The same things were measured in two ways. Each way mixes the same 11 hidden numbers, adds some noise and spreads widely along 6 directions of its own, which tell nothing about the thing.
Some things both ways: the first way, then the second way.
[ 11  26 -36   2   8 -13  50 -17   3 -24  23 -33   9   4 -29  -5 -17 -19
  -4  24 -18  -7  26  32 -10]
[ 15 -23  36 -26 -13   5 -15 -43 -33 -27 -13  37   9   4  22  11   5 -27
  22  -5]

[  2 -11  -4 -27 -13 -25   0 -10 -24 -48   0  -2  24 -10 -38  -1  -5  28
  23 -21  62 -11  -7  24 -11]
[  7 -19  -3  35   5  -7   5 -24   4  -7  21 -11  12 -16 -11   0  16  -7
  24  -5]

[  2   4 -16 -40  -3 -29   6 -20 -25 -35 -10  13  25   7 -25   7   3  44
  11 -26  21 -10 -14  16  -2]
[ 41  27   0  42 -22 -65 -30 -10   7 -55  -2  49  49 -36 -36  29   8  17
  51  11]

[  1   1   0  31  -4  40  16 -18 -24 -24  29   1 -10 -12 -23  10   4 -16
 -24  -6   5 -19  20   9  20]
[ -4 -10  -8 -36   0   8 -12 -10 -29   5  -9  -4   8   0  -7  -3  49   6
  15  45]

[-13   0  19 -24 -41  17 -42 -21 -29  -4  -1  13 -14  10 -14  46  -4  30
   6 -56 -12   9 -14  -2  27]
[ -1 -17   3  38  -8  -8   6  10  20  -1 -10 -16 -23   0  -3 -28   0  21
  12 -34]

[ -1  17  -6 -46 -13 -13 -18 -14 -20  -9  -5  -5  18  33 -14  45 -30   9
  25 -38  -2  33 -10  18  13]
[ 16 -19  34 -13   1 -15  -8   0  -6   8  -2 -12 -13  -7  -7 -22   6  -4
  13 -10]

[ -3  22 -11 -34  29 -31 -13  13 -25  -7 -15   1   8  16   0  -8   6  42
  40  27   4  11  11   3  -6]
[ 31   8   0   3  -7   3  -6   2   2 -41  15  17   9 -11  -4  40 -23 -33
  13  -9]

[  2   4  25   7  -6 -20  17 -14 -14 -24   0 -55  21 -33  15 -41  15   2
 -30 -54 -29 -75  45  12 -17]
[-30 -23   3  26  -3  32  10  29  18  20  -8 -33   9   6  21  -1  15  -6
  24  31]

[ 14 -30  21 -61 -23 -40  -4  11 -14   0  -7 -13 -19 -23  -3  11 -10  22
  34 -33  18   8 -37  36 -12]
[-10 -22  -5  -1  -4   2  -6   3   2  14   5  -9  19 -15 -15 -15  12   2
 -23  -6]

[ 23 -23  35 -24   2   4 -18  20 -17  -6   1 -50  22 -10  43 -57  -5   1
   0 -52  -4 -22   4   6   5]
[ -4   3   9 -21   0 -16 -14 -61   4  -2  28   3 -16 -20 -21 -13   9  -8
  18  10]

[  7  -5   4  -2  13 -14  42 -26 -20 -40   9 -29  30 -30   2 -27  -3  -6
 -25 -15  19 -38  15  21 -10]
[  1   1 -11  14  11 -17   8  17   1  26   2  -8  24  11  13   3  15  15
   2  30]

[ 16  29  13  16  24  26  -2 -24 -28  -4 -12  -9  20  16  -8 -10  -1 -27
 -42 -19 -13 -21  17  -5  29]
[  7  54 -14 -40   7  -7 -17   1 -21  -1  21  -1 -16  -7 -27  41   0 -19
 -12  34]

[ 15   7 -14 -35  12 -46  22  -3 -22 -14   3 -13  15  14 -11  -6  -6  25
  24  13  14   6  -9  28 -12]
[  9  18 -11  53 -15 -54  -5 -37 -10 -13  -8  33  26   1  11  10  29  28
  14  14]

[-16  16   4 -43  14 -19   0  -8 -32  10 -17 -37 -13  35 -10  48 -20   8
   8  -8  -9  35  20  20  -1]
[-22 -17  16 -31   8  -1 -11  17  -6  31  -5  -8   2   8  11   0  -4 -19
 -15   2]

[ -7 -40  14  -7 -39  30  -7   3   4 -18  33  12 -46 -73 -10  16   4  13
  11 -10  -5  -9  -7  11 -11]
[-15 -11  -6  -9  12  -2  -3 -11  16  19   1 -13  -2  16   0  -8   4  -4
 -32  -1]

[ -1  19 -46  -8  -4  10  34 -29 -17 -24  30 -18 -12  16 -32  30 -26 -11
 -21  43 -27  25  17  17  23]
[ 22 -14  13 -76 -15  31 -14  -3 -31 -17 -10  17   3  -4  -3   3   2 -16
  -1  18]

[ 17  20 -16  -7  24 -35  48 -17  -1   8  19  -4  -5 -31  -4  -8   3   9
   0  61 -16 -25  -8  28 -26]
[-15   6 -21  13   3  38  -1 -35  32 -35  -4   7 -18  23  -9 -16  -5  10
   8  -7]

[-16  12  12  -4 -23  20   2 -16  -1   0  24  11 -23 -38  15  26   9   2
   2 -22 -65 -32  20   4   3]
[ -1 -25   4   4   9  31   1   6  54 -29 -22 -12 -25  28  -3 -33 -13   8
  16 -26]

[  0 -10 -21   5  -4 -13  35 -26 -20 -42  21   6  -5 -28 -52  -7  16  36
 -10  43  43 -23   1  18 -19]
[-21   0   1   2   3  29   7  -8  14   4 -13  -8 -20  34  30  -5  -2  -6
 -16  10]

[ -7   9  15 -13 -22   8 -13 -13 -15   7  11 -10 -12  11   0  29  -7  15
  15 -35 -24   4   0  11   8]
[-12 -41  10 -26   1  44   3  31   0  12 -14 -32 -24   8   2 -35  10  -5
  12  -5]

[ -6  -1 -14  -8 -50  44  -9 -11   7 -31  26   8 -20 -17 -22  26 -13  -7
   9 -44 -34   1   3   7  29]
[ 30 -20 -42  27 -11  -9  -8  15  -5 -43  14  29  65 -45 -59  -4   3  23
  42 -28]

[ 10   5   1 -20  31   7 -17  13 -28   8  -2 -34   5  15  20  -9 -13   3
 -10   5 -22  17  19   0  15]
[ 24 -19  27   9 -18 -28  -8  -7   2 -21  23  26 -18 -11  12  -5 -50 -42
  -6 -73]

[ 15  -8 -19   6 -40   3  16 -23  -7 -11  64 -29   1 -26   3   4 -10  12
 -35  -7 -60 -33   8  20   2]
[  1 -18 -11  24 -32  -5   6   1  15 -10   6 -16 -36  19  17 -36  14 -17
 -10 -11]

[ 22   1  10 -56  50 -52  19   5 -39 -10 -29 -20  20 -10  12 -25 -10  -2
   4  28  36  -6  -9  25  -3]
[  5   6 -14  39  12 -15  17   7  30  13  23   3  17  -6  10  -7 -29  16
 -32 -22]

[  0  20   2  18   4  18   3 -21 -21  -3  12  -4 -14 -26 -14   3  11  -3
 -38  20 -30 -41  25   0  16]
[ -8  -4  23  -4  -8  31   3 -13  18 -12  -9  -8 -35  11  29   2  -9 -14
  -1   3]

[  8 -20  -9 -26  -8 -13   3 -15 -18 -45  -1   1  13 -12 -33 -11  -7  31
   7   0  52  12 -20  10  -7]
[  3 -21   9  22   2  15  10  -4  11  -2   6  -5 -13   0  -2 -23 -31   3
   3 -49]

[ 13  -5   2 -24  14 -37  38 -11 -49 -23   3   6  15  20 -19   7   8  19
  13  -1  52 -11 -14  36  -1]
[ 37   7 -12 -43  -2 -20 -22 -10 -20 -40  13  20 -14  14  -4  30  12 -52
 -31  -6]

[ 10  -9  -1   0  15  22  13  -1 -12 -24  15  -9  -1 -35  -8 -12  -5 -17
 -19  15   5 -14  16   9   2]
[  7  16 -13 -29   4 -14 -18 -18 -10  -3  18  11  31 -27 -34  19  18   2
  10  39]

[ 21   6  20  -4 -12  10  28 -29  30  -5   5 -30  22 -50   1 -34 -16 -30
 -16 -37  -2 -47 -18  22 -15]
[  7  32 -24  -8  22 -11  -3  13 -13  12  38  10  37 -28 -30  37 -22  -1
   3  15]

Other things, the second way, with their names:
k_478: [ 17 -18  10  -6 -13   7   2  22 -11  -5 -24   9   8  10  21 -10   6   8
 -15  -6]
k_460: [  5   4  -3  72 -25 -57   1 -25 -17  10 -20   5  10 -16   2  16  25  44
  -6 -18]
k_971: [-18  10   1  14  -6 -22  -5  66   0  33 -17  -2 -14  37  19 -10 -37 -11
 -40 -34]
k_628: [ 17 -25 -17   3  -9  -8   0  66 -26  -2 -13   0  20   5  14  11  17 -13
  -2  -9]
k_204: [  2  30 -11  17  -4 -46 -23  23   6   0 -29  12  12  34 -16 -12  17  20
 -16  14]
k_498: [ -4 -27  12 -17 -13  14  -3  20 -12  -3 -21  -4 -24  15  29 -19  20  -8
   8   1]
k_798: [  2  44 -30  15  -2 -57 -17  11   9  -7  12  15   2   9 -10  27   1 -10
 -18   5]
k_696: [-10   9 -41  24   2 -12  14 -15  25   8  10  -1   7  -9  -3 -30  27  55
   6  24]
k_465: [-16 -31 -29  -8   2  44   5  30 -19  -3 -14  -8  23 -22 -16   3  23  27
  39   4]
k_210: [ 16 -11 -12  32 -16 -26 -29  32 -33 -29 -18  31  83 -44 -53  20  27  22
  66   6]
k_782: [ -3  20 -19 -18   5  -3 -14 -68  21 -38  20   6 -31  10 -16  17  12 -26
  -6   3]
k_560: [-26 -11  20  13  -3  -7  -9  -2  16  24 -15  -9  12 -14 -14 -32   9  33
  28  12]
k_923: [-32  14  -3   8  18   6 -10   0  -4  21  10   9  27  23  -1  12 -24 -24
 -20  -3]
k_263: [  6  15 -20  16   5 -16   9  18  35   6  11  -3  -8  24  13 -26  -3   9
 -30   8]
k_535: [  3 -13 -16   1  -2  19   8  13   7  -8  -3  -4   5   4  11   0   9   4
  -6   6]
k_194: [-24  -9 -15  33   6  22  11 -10  18   8  12 -13 -11  16  -5 -34 -12   5
   6 -27]
k_997: [  3  26 -37  29   8 -22  18 -24  13  12  21  -1   2   3   6   6  11  27
 -24  17]
k_112: [  2   3   3 -17  -3  -2  -9 -12  -3   1  -6   3  15 -10  -2  10  24  10
   6  39]
k_935: [ 12   5  -4 -16  -1 -15  -9 -12 -15   0  -1  10  14  -8 -11   5  18  11
   3  20]
k_387: [-17  26 -18  15   2  -5  -3   3  13   9  15  13  22   5  -4   0 -18   6
  -5  16]
k_773: [ 29 -31  -7  -7   2  29  -4  31   2 -39 -12  -4  20  -3 -30  -2   2  -7
  28 -20]
k_308: [ 12 -31   2 -22  -1  37   4  28   0 -10   6 -14 -17 -10  -4 -19 -11 -14
  -2 -29]
k_517: [ 12  11 -38 -50  27  26 -27  37 -11 -35  40  -3  11  -9 -70  37 -31 -69
  -6 -34]
k_271: [  1 -14  27   0   9  -8  -2 -28  -9   2   6  30  23  -4  17  10 -26  -9
  14 -21]
k_45: [ 12  28   6 -28  10   4  -1 -31  14  -9  19   0 -36  17   6   8 -12 -19
 -10  17]
k_922: [ 24   6  10   9 -21  -9  -4 -11 -36 -23  13  21  -4 -28   1  26  -9 -16
  29 -16]
k_69: [-20   4  -6  22  -7 -19 -12   7 -21  18 -21   3  13   1  -7 -15  31  32
  13  15]
k_164: [-16 -25  23 -32  -2  57  -2 -31 -14  -5  15 -16 -34 -13  -7  -1 -21 -38
   8 -28]
k_543: [  6  41 -22  25  18 -72  -7 -48  15  12  26  12   9  -5 -17   9  16  24
 -22  13]
k_20: [-14  31 -19 -74  13  20 -24  30  -4  13  18 -36 -32   9 -32  20  15 -43
 -35  48]
k_854: [-22 -26  51 -14  -7  11 -14 -48 -14   6 -30   2 -10  13  23 -25  30  -5
  26  17]
k_811: [ -3 -14   1   7 -13   3  -1  -6 -41   4  -2  -1  -8 -15   3  16   7  -8
   0 -28]
k_584: [-10  -6 -56  49  -4   5  -1  14  46 -33  26  -2  14 -21 -39 -12 -12   3
 -11 -44]
k_561: [-24  13 -25   1  20  -1  -3   9  35  13  22  -9 -10  13 -16 -32 -12   4
 -10  -3]
k_191: [  6 -28  37  14 -13  11  15  12 -13  19   8 -14 -27 -14  30  -8 -28 -14
  12 -34]
k_686: [-21   2 -47  45   9   5  25  33 -10  41  -2 -15  43 -19   1   1  25  61
  -6  20]
k_895: [ 23 -27 -18   2 -10  10   4  45  11 -17  -1  -7   6  12   4 -24   8 -10
  -9  -9]
k_44: [-38  46 -42  46  16 -30   4  -8  14  30   2 -10   0  28  -1  17  10  24
 -16  20]
k_113: [  4 -12  -7  -9  15   9   2  14   5  10  11   7  24   5 -11 -24 -22   2
 -21 -22]
k_975: [ 42 -39  53 -25 -22   5   7  20 -25  -9  -1   9  -4 -35  42  17 -11 -25
  18 -12]
k_238: [ 15 -32  29  34 -17  -9   0  11   7  -6 -18   9  26  -7  16  -5  -9   4
  13 -20]
k_95: [  6  37  -5  45  -6 -28  -6   4   3 -12  -2  11   7  -6  -3  29  -3  12
  10   5]
k_296: [ 11 -26  31 -44  13  42   5   6   6   0   0 -21 -58  35  12 -30 -36 -37
 -26 -46]
k_669: [-12 -71   7 -46   1  75   2  40 -12  -2  -9 -28  -9 -11  -7 -30   3 -21
  17 -30]
k_522: [ 16  -4   0  17 -29  -8  -1  19  -4 -11 -12   9   7  -4   7  -1  -2   7
   3  -1]
k_812: [  7   5  -4 -10   9  12   2  -6  11  -8  14   9  18 -15  -2  13 -10   6
  15  20]
k_235: [ 17   0  11  15   7  -6  -8 -25   8 -21  -1  12  25   4 -16  14 -10  -8
   9  -9]
k_425: [  4   8  -7 -30 -20  48  12  45 -24  13   9 -10  -9  -8  17   8 -17 -13
 -27  20]
k_264: [ -4  35 -10  -3   0  -6  -8  -4 -13   4  11   8  11 -14 -13  34  -6   1
   7  23]
k_283: [  9  -6  -4 -34  -1  18  -4  -5 -10 -13   8   8   1 -19  -4  12   4  -2
  17  14]
k_101: [-16 -11  30 -24  -7  32  -2  -1  18   8 -11  -7 -32  21  17 -39 -21  -9
  -7  -4]
k_993: [ 10   2 -18 -14  13  14   2   5 -10 -12  26   4  -1 -16 -18  29 -32 -20
  -2 -37]
k_546: [ 26   6  -6  19  -9 -32   6 -17  -9  -7  -1  20   4 -10   4   7  -3  28
 -11 -20]

Some of these things the first way, each followed by its name:
[ 12   5  21 -38 -30 -12 -12   0  -4  -9   7 -38  19   3  15 -24 -13  -1
  20 -42 -23 -24   3  15   3]
k_975
[ 26  14  -8 -14  -3 -27  23 -32 -18   1   4 -30  11   4 -12 -23 -11  13
 -26  11   1 -19 -27  21  14]
k_425
[ 14 -17  28  -8   5   2  -7  28 -25 -18   9 -14   2 -16  18 -46  22   4
  14 -10  -7 -35  27   3  -6]
k_782
[ 11 -31  -6  13 -34  35   2  -8  13 -42  40  28  -3 -49 -29 -19   6  19
  15  -3  24  -8 -21   4 -15]
k_296
[ 33  -6  32 -54   3 -63  27   4   6  10 -10 -29  11 -23  12 -27 -15 -10
  36   6  11  -7 -30  40 -42]
k_686
[  3   5   2 -51  17 -32  -5  -7 -35 -16 -28 -36  19  29  -6  10 -19  12
  -4 -25   2  21  13  14   0]
k_560
[  9  21 -17   3  -3  -8  51 -22  17 -26  32  -3  10 -42  -4  12 -13 -39
  -7   4 -59 -25  29  25 -25]
k_773
[ 12  -3  14 -18 -28 -12 -13 -15  -4 -23  -9  19  14 -12 -30 -21  15  39
  18 -40  26 -28 -29   7 -12]
k_95
[ -7   1 -37   6 -27  48 -23  -4   5 -18  40  20 -29 -15 -41  16   0  31
   4  34 -22  15   1  -7  11]
k_101
[ -4  24 -31   8  10  18  14 -23 -13   5  21  36 -24  -7 -20  66  -6   1
 -15  17 -53  21   5   8  11]
k_204
[-28  23   5 -12 -21  24 -39  -9 -18  -2 -38   4 -35  25 -35  32   7  47
  29 -77  18  11 -11   1  44]
k_923
[  1  28  -6   2   2  25 -12 -16  -6  -5  -1 -15  -2   6 -19   4 -11 -12
 -20   2 -34   0  22  -5  16]
k_264
[-14  11 -17 -33   9   3 -12   9  -1 -11  -7  -8 -14   9 -28  10 -14  29
  49  24  26  40   1   9  -5]
k_271
[-10 -11   7 -18 -14  20 -32   4 -37 -25  -2  14  -3  27 -23   9  18  45
  16 -31  14   6   8  -6  13]
k_798
[ 17 -14  52  -9   9  -8   0  28   1  11  -1 -26  -7 -20  37 -53  16  -3
  36 -14 -16 -16  12   6 -35]
k_465
[ -4  -8  23 -22  -8 -16 -10 -11 -29 -21 -21 -12   6  11 -12 -10  10  37
  10 -42  22  -4  -1   4  -6]
k_44
[  6  25  18 -19 -32 -10   3 -11   1  32  22 -26  -6  24  16  18  -7   5
  26 -44 -59 -18  -5  27  -1]
k_498
[  2 -32  -3 -24  -6   1  -5  11 -23 -21  19  33 -30 -41 -44  18  16  33
  13  50  35  -3 -11  15 -20]
k_584
[-19  10 -30 -12 -15  27 -14 -12 -18 -22  23  25 -32  -5 -51  53  -8  17
   8  43  -1  23  12   4  16]
k_112
[-12  20  14 -20   6  29 -28 -12 -50   0 -21  -3   0  48 -11  24   3  18
  -4 -42  16  -3   6   0  49]
k_561
[ 16   4  26   9 -30  17  -5 -19  -5  -2   5 -30  -8  -5 -11   2 -13 -29
 -23 -53 -31 -10   5  10  12]
k_811
[  1  26  -5 -40  33 -10   3  -3 -44 -10 -34 -16   3  41  -1  17 -17  -9
   8 -20  11  24   6  15  44]
k_113
[  7  32  -1 -24  -6  -2  -6  -6   9  20  17 -10   6  -2  17  -1 -14   7
  27   6 -41 -13 -10  11   4]
k_45
[  0  34  -8  -3  14  18  18 -28  -8  -7   3 -25   3  10 -25  23 -25 -47
 -27  25 -28   8  35   9   6]
k_993
[  9  -3  12   0  43  -8  10 -11 -33  13 -14 -21  -2   5  19  -4   5  19
 -32  -5 -20  14   8  -1  -6]
k_971
[ -5  14 -32  -1 -38  29 -13 -16  11 -22  30   4 -12  -2 -50  25 -14  17
  14   2 -14  12   0   8   6]
k_194
